There are 10 hidden switches. A switch that is on adds its own fixed numbers to the row, and there is some noise. The rows also spread widely along 14 directions, which tell nothing about the answers.
In the rows, zero is written as 128.
Known rows, each followed by its switches (1 for on, 0 for off):
[143 134 141 121 142 152 140  92 105 123 137 141 151 128 132  93 137 118
 134 157 101 138 123 115 112 132 125 113 125 140 133 128 125 122 139 111
 137 135 130 131 105]	1 0 0 1 0 1 0 1 0 0
[143 145 144 109 118 135 171 119 112  99 148 177 134 111 110  79 115 135
 158 135 135 154 122 122 127  87 131  99 140 112 110 158 109 153 134 109
 140 122 176 144 108]	0 1 0 0 0 1 1 0 1 1
[153 149 147 119 138 126 142 101 108  88 119 136 143 120 134  74 132 118
 134 139 147 144 142 126  93 128  92 155 132 142 117 118 107 103 148 116
 171 154 151 142 129]	1 0 0 1 0 1 1 0 0 0
[114 135 113 149  82 173 130 132 113 133 118 146 133 119 151 159 124 113
  97  71  92 132  85 112 150 141 140  91 137 131 106 149 120 130 128 130
 145 121 143 143 128]	0 0 0 1 1 0 1 0 0 1
[151 129 137 156 124 110 129 147 115 106 145 139 128 166 160 127 137 139
 139 119 120 145 107 146 100 114 129 119 112 128 118  84 112 114 133 122
 156 140 144 140  97]	1 1 0 0 0 0 0 0 1 1
[140 132 123 128 105 129 110 110 128 131 163 105 128 152 136 129 137 118
 116 137 113 149 104 137 140 119 137 118 120 104 142 110 120 125 115  99
 164 128 141 137 101]	0 0 1 0 1 0 0 0 1 1
[138 110 134 137 132 149 130 112  99 155 151 155 144 149 137 116 131 109
 132 157  61 108 125 123 131 127 136  85 120 145 114 138 140 151 121 110
 114 123 116 130  89]	0 0 1 0 1 1 1 0 0 0
[134 139 147 117 103 161 179 106 111 105 132 151 137  75 120  86 119 137
 152 116 151 152 130 110 125 121 118 118 138 122 105 170 102 127 136 121
 155 133 164 135 144]	1 1 1 1 0 1 1 1 0 1
[146 131 134 128 108 125 155 116 152 139 140 153 127 163 125 108 136 124
 148 151 117 135 109 136 114  95 119 128 132 124 113 144 154 153 110  96
 117 104 134 136 103]	0 1 1 1 0 1 0 0 1 1
[146  99 134 174 130 118 136 141 143 140 125 149 137 168 160 148 124 133
 134 123 112 133 129 133 115 121 133 111 111 143 104 111 145 117 150 124
 125 135 134 148 101]	0 0 0 0 0 1 1 0 1 0
[164 128 113 142 106 151 160 109 146 116 139 190 120 128 133  87 132 123
 163 168 101 108 106 126  90  89 131  86 158 154 104 168 147 139 126  84
 125 133 136 132  81]	1 0 1 1 0 1 1 0 0 0
[126 125 147 150 150 128 115  99 137 145 107 147 154 156 144 139 116 115
 104 114 119 157 132 131 152 115 104 126 126 139 121 114 164 132 147 128
 126 109 156 158 123]	1 0 0 0 1 0 0 0 0 1
[135 122 127 114 121 131 112 108 158 130 141 125 130 119 124 127 112 108
 112 138 142 162 131 127 177 112 133 101 129  93 137 148 135 116 155  97
 171 124 175 174 101]	0 0 1 0 1 1 0 0 1 0
[137 152 133 122  91 137 141 117 108 109 149 124 136 119 121 137 110 120
 107  94 140 158 125 127 144 147 111 161 119 123 124 119  87 130 100 121
 142 128 195 138 134]	1 0 1 1 1 0 0 1 0 1
[124 139 175 129 120 137 135  91 125  94 132 118 166 125 140 104 103 148
 111 101 171 192 151 119 162  96 104 140 138 102 129 104 140 117 152 135
 172 117 171 123 152]	0 1 0 1 0 0 0 1 0 1
[140 139 141 120 145 119 143 125 100 125 138 152 137 149 130 106 148 115
 136 144 101 139 121 123 105 129 124 124 113 126 122 126 111 139 130 115
 135 125 144 147 104]	0 1 0 1 1 1 0 0 1 1
[133 129 142 131 125 130 132 110 117 123 155 125 144 141 134 120 132 114
 118 127 111 164 121  96 141 118 142 115 128 123 136 127 120 123 138 117
 152 123 163 132 117]	0 0 1 0 1 1 0 0 1 0
[112 112 155 152 139 139 153 116 139 134  96 150 146 118 145 120 123 142
 141 112 125 174 123 118 121 109 143 104 120 119 106 133 150  98 188 150
 150 131 137 148 136]	0 0 1 0 0 1 0 0 1 0
[115 150 144 124 126 137  88 116 106 131 113 129 150 150 153 122 126  90
  81 103  74 133 112 119 148 131 103 126 129 137 122 108 143 134 133 132
 162 112 149 149 133]	0 1 1 0 1 0 0 0 1 0
[133 114 118 132 115 109 107 144 110 147 145 121 113 122 146 136 125 111
 124 139 114 101 146 145 134 147 114 134 101 112 107 122 118 125 132 124
 152 140 126 145 114]	0 1 1 0 1 0 0 0 0 0
[127 123 121 131  93 151 145 125 138 141 145 130 120 149 135 128 133 123
 134 122 106 149  78 147 137 121 154 103 112 109 120 137 135 130 117 108
 130 114 128 133 105]	0 1 1 0 1 0 0 0 1 0
[141 119 129 124 146 140 132 137  97 142 139 132 133 132 146 120 159 100
 135 149  86 111 113  92 119 151 138  89 120 137 134 150 107 114 140 110
 149 130 117 156 104]	0 1 1 1 0 1 1 0 0 0
[134 135 149 107 140 138 132 107 110 126 118 121 149 128 127 106 138  92
 117 135 121 146 138 112 131 161 106 140 116 133 127 139 106 112 138 116
 152 133 148 161 134]	0 0 1 1 1 1 0 0 1 0
[155 131 135 117 113 132 175 120 127 138 146 152 133 156 112 109 126 115
 154 143 142 130 128 125 126 126 104 143 124 143 109 159 125 163  93 100
  88 107 142 142 120]	0 0 0 0 0 1 1 0 0 1
[131 144 121 110 112 162 146  74 121 123 125 126 133  99 110  85 134 105
 128 147 121 136 128 124 110 151 115 147 131 131 123 152 116 117 132 106
 143 146 147 136 132]	0 0 1 1 1 1 0 0 0 0
[144 112 146 166 158  81 139 145 136 126 121 161 125 154 166 114 148 133
 151 148 124 140 139 113  79  96 120 132 119 137 101 115 150 108 173 136
 150 131 137 142 121]	0 1 1 0 1 1 0 0 1 0
[140 166 150 107 147 119 129 119 135 103 109 145 151 162 129 107 120 108
 106 109 134 176 110 126 131 117  98 157 122 130 136 106 133 120 139 121
 142 107 198 173 124]	0 1 0 0 0 1 0 1 1 0
[153 110 158 140 127 153 156  94 126 131 152 135 159 175 135 113 135 118
 137 147 127 151 132 119 145 126 118 106 128 149 126 138 140 143 112  96
 110 112 124 128 105]	1 0 0 1 1 1 0 0 0 1
[100 140 133 104 124 171 128  91  90 151 106 156 148  57 119 104 114  97
 107 127  77 117 141  98 145 153 117 106 132 127 106 177 126 139 157 142
 147 128 142 145 145]	0 0 1 1 1 1 0 1 0 0
[126 131 130 126 102 132 100 107 113 140 147  91 137 117 151 128 127 111
  93 116 115 133 130 115 150 139 112 143 118 110 123 116 128 117 133 126
 181 131 134 128 142]	0 0 1 0 1 1 1 1 0 0

New rows, each followed by its switches (1 for on, 0 for off):
[141 133 144  87 143 120 117 138 105 141 140  98 134 155 133 115 153  94
 131 147 121 140 106 129 144 149 117 124  98 107 143 127 100 113 120 103
 164 118 106 170 117]	0 0 1 0 0 0 1 0 1 0
[130 128 143 123 118 135 137 112 123 133 150  79 138 146 140 132 149 124
 117 101 149 179  93 109 156 136 136 131 113 104 150 120 107 113 124 112
 168 116 137 143 139]	1 1 0 0 0 0 1 0 1 1
[118 127 148 132 118 111 134 126 124 144 123 134 137 137 136 123 117 134
 126 115 113 152 123 146 127 107 123 142 107 106 101 112 142 126 145 140
 148 125 132 138 128]	0 0 1 0 0 1 1 0 1 0
[129 122 137 135 115 157 152  80 136 132 131 118 141 114 127 109 140 130
 131 125 129 171 108 123 128 125 139 114 127 115 128 146 123 112 142 107
 161 136 142 138 125]	1 0 1 1 1 1 1 0 1 1
[129 104 140 166 112 152 134 135 123 125 126 148 142 114 174 130 127 125
 129 111 110 128 128  83 137 110 140  68 149 143 101 152 143 108 170 135
 169 132 124 134 131]	0 0 1 0 0 1 1 0 0 0
[146 138 107 130 113 151 112  92 140 131 132 110 126 142 141 112 162  98
 118 152  98 125  95 125 102 144 125 119 132 131 140 132 123 107 126  86
 169 143 124 152 103]	0 0 1 1 1 1 0 0 1 1
[126 125 148 140 129 118 140 133 131 136 102 149 138 123 159 122 130 109
 117 101 134 146 127 103 134 119 102 128 129 139  91 153 146 126 161 140
 155 113 132 153 156]	1 0 0 0 1 1 1 0 1 0
[139 147 145 129 118 117 143 125 149 107 116 154 137 153 136 115 122 123
 126 110 140 167 110 122 121  90 112 144 141 129 118 128 141 121 135 114
 147 110 171 150 129]	0 0 1 1 0 0 1 0 1 0
[152 113 158 141 127  99 148 149 130 113 159 148 134 176 142 119 122 152
 161 142 148 159 130 156 130  86 132 110 108 103 114 101 129 136 130 114
 134 118 135 136  92]	0 1 0 0 0 0 0 0 1 1
[136  93 113 160 148 123 141 114 128 175 139 172 125 131 129 138 120 122
 140 158  86 104 149 122 121 128 139 105 113 142 107 150 154 154 144 115
  87 127 146 144  92]	0 1 0 0 1 1 1 0 0 0
[136 130 136 143  95 141 113 117 145 123 124 147 147 127 152 136  96 114
  94 104 115 129 139 117 157 112 105 115 144 133 105 132 151 139 141 116
 154 120 164 144 122]	0 0 0 1 0 1 1 1 1 0
[131 134 102 110 108 130  97  98 159 151 140 131 116  95 126 118 113 112
 116 161 123 118 125 130 155  98 118 116 141  93 132 155 162 134 142  97
 163 117 141 149 110]	0 0 1 0 0 0 0 1 0 0
[128 121 115 146  58 176 148 108 148 117 137 103 122  90 147 123 125 127
 120  94 146 137 111 100 145 136 137 111 148 120 111 167 123 103 139 111
 177 141 141 122 148]	0 1 1 1 0 1 1 0 0 0
[146 113 134 120 104 140 158 116 151 130 165 139 126 135 129 105 130 119
 147 150 147 150 118 110 160 100 141  91 136 110 122 177 142 148 129  90
 134 104 136 133 108]	0 1 0 0 1 1 0 0 1 0
[159 136 140 126 163 124 155 118 146 128 108 145 135 191 126 107 147 109
 151 143 129 156  92 153  93 137 107 152 103 158 136 114 130 112 113  96
 103 118 155 180 104]	1 1 1 0 0 0 1 0 1 0
[129 127 132 120 125 108 108 127  99 152 143 139 131  96 135 134 119 105
 105 139 101 110 159 110 145 140 107 136 115 118 111 137 120 138 140 131
 155 128 147 143 123]	1 0 1 1 1 1 0 1 0 0
[152 132 134 127  95 169 183 126 116 114 180 145 143 164 107 137 126 123
 139 115 117 164  95  96 153 134 163  95 133 139 146 152  92 147  82  90
  91 106 195 135  90]	0 1 1 1 0 1 0 0 0 1
[160 131 130 132 122 181 133 101 149 118 120 125 145 172 155 104 157  90
 125 146 109 128  90 123 115 156 111 105 131 163 137 140 142 103 116  83
 135 121 123 156 104]	0 1 1 1 1 1 0 1 0 0
[128 143 129 129  95 142 122  91 144 114 118 157 130 101 132  94 108 120
 115 130 110 137 126 148 125  97 111 120 144 118  97 139 150 129 151 113
 172 139 156 137 113]	1 0 1 1 1 1 0 0 1 0
[109 143 142 125 120 159 125  92 106 150 116 122 158 130 126 129 118 123
 101 100  90 154 108 133 143 139 119 135 111 122 125 110 135 128 128 138
 136 121 150 144 136]	0 0 1 0 0 1 1 1 0 1
[148 125 107 124 120 106 114 125 157 134 159 138 114 120 127 132 114 127
 126 152 133 138 129 132 145 103 139 114 121  91 137 131 135 128 147  96
 154 129 178 158  84]	0 1 0 0 0 1 0 1 1 0
[137 129 156 129 150 116 154 112 117 110 150 151 146 149 134 100 136 134
 145 141 132 185 121 105 122  88 145 114 128 118 134 123 130 127 151 122
 137 115 155 125 116]	0 0 0 0 1 0 0 0 1 0
[129 139 128 146 121  83 153 139 121 128 143 160 115 145 121 130 120 163
 154 128 128 160 115 161  87  84 139 162 105  99 108  90 127 128 133 141
 122 133 163 126 108]	0 0 1 0 0 0 0 0 0 1
[148 131 112 141 143 136 117  83 123 130 108 119 121 125 131  86 147 116
 146 170 106 101 136 163  52 167  97 161 108 147 122  98 113 100 134 105
 149 180 130 154 113]	0 1 1 0 0 0 0 0 1 1
[130 132 153 123 132 150 138  95 122 135 129 137 158 135 133 101 126 112
 124 139 101 147 126 102 131 123 118 118 131 141 128 136 144 132 136 120
 134 114 142 134 130]	0 0 1 0 0 1 0 1 1 0
[114 120 161 126 158 139 135  87 117 145 117 136 156 131 126 102 122 129
 129 133 104 164 130 123 137 112 129 117 119 121 130 123 149 127 155 129
 136 117 146 144 130]	0 1 1 0 0 0 1 0 1 0
[116 113 121 147 124 151 121  88 132 160 145 133 131 132 138 126 134 129
 121 138  71 149  91 128 135 106 166  85 124 116 136 128 157 131 143 113
 139 120 131 125  96]	1 1 1 0 1 0 0 0 1 0
[128 136 131 127 146 125 122 109  98 133 117 133 134 118 135 117 138 111
 117 129 103 138 123 128 111 145 117 140 112 130 124 118 111 108 145 128
 157 142 144 152 123]	1 0 1 1 1 0 1 0 0 0
[137 116 155 133 129 137 118 132 120 123 112 100 142 138 168 116 134 113
 122 113 148 136 132 140 147 152  98 119 104 123 109 116 124  92 157 127
 185 140 101 162 134]	1 1 0 0 0 1 1 0 0 0
[141 130 142 132 107 133 179 114 143 121 116 130 126 125 124  97 124 127
 153 121 170 146 134 137 104 142  94 179 115 145  96 144 127 116 125 125
 120 134 146 138 154]	1 1 1 0 0 1 0 0 0 0
[140 129 131 108 110 136 130  99 125 145 153  88 133 129 128 116 138  98
 119 142 141 134 129  99 150 149 106 154 129 131 141 148 120 129 108 101
 144 117 126 132 146]	1 0 1 0 0 0 0 0 0 0
[142 134 122 139  84 127 111 153 159 132 118 151 118 145 171 132 129 102
 112 118 116 104 105 124 144 100  99 105 149 134  94 152 170 132 134 110
 168 104 114 150 116]	1 1 1 1 0 1 0 0 0 0
[144 109 123 160 132 105 154 150 141 137 121 147 117 114 157 137 143 117
 147 131 156 120 149  73 102 131 116 136 134 148 102 165 132 109 167 133
 136 131 133 146 150]	0 0 0 0 0 1 0 0 0 0
[130 131 130 139 112 103 143 126 133 127 138 137 122 135 131 124 116 132
 125 113 139 155 133 139 121 117 122 160 109 111 104 114 129 130 141 132
 135 130 169 133 126]	0 1 0 0 1 1 0 0 1 0
[150 115 164 152 112 120 171 159 116 101 159 162 141 164 154 120 120 147
 161 117 155 156 134 112 138  90 128 100 132 130 104 131 126 142 127 128
 124 108 143 120 120]	0 1 0 0 0 0 0 0 0 1
[147 130 124 138 106 132 132 118 140 138 140 136 127 152 142 123 140 116
 126 136 109 122 108 128 120 121 118 119 130 134 118 135 139 142 119  99
 139 120 128 140 103]	1 1 0 1 0 1 0 0 1 1
[132 133 153 121 108 158 146 133 121 126 126 104 150 163 146 132 138  90
 106  82 126 159  98 105 162 166 115 127 114 144 123 142 110 118 112 117
 142 107 148 159 147]	0 1 1 0 1 1 1 0 1 0
[141 129 112 133 125 118 146 122 141 141 129 153 113 111 138 112 144 107
 140 146 128 122 121  92 109 111 121 126 142 135 110 175 141 127 147 112
 143 119 140 146 132]	0 0 1 0 1 1 1 0 0 0
[144 133 132 140 126  89 172 164 111 109 146 184 107 143 137 110 138 153
 175 138 123 150 104 157  75  88 145 131 105 111  96 116 114 124 134 133
 127 131 143 124  92]	1 1 1 1 1 0 0 0 0 0
[115 112 141 154 108 118 122 127 137 128 113 128 127  93 164 127 121 147
 125 104 149 143 143 126 135  99 120 114 132  91  96 133 143 111 180 140
 197 139 121 138 147]	0 1 0 1 0 0 1 0 1 1
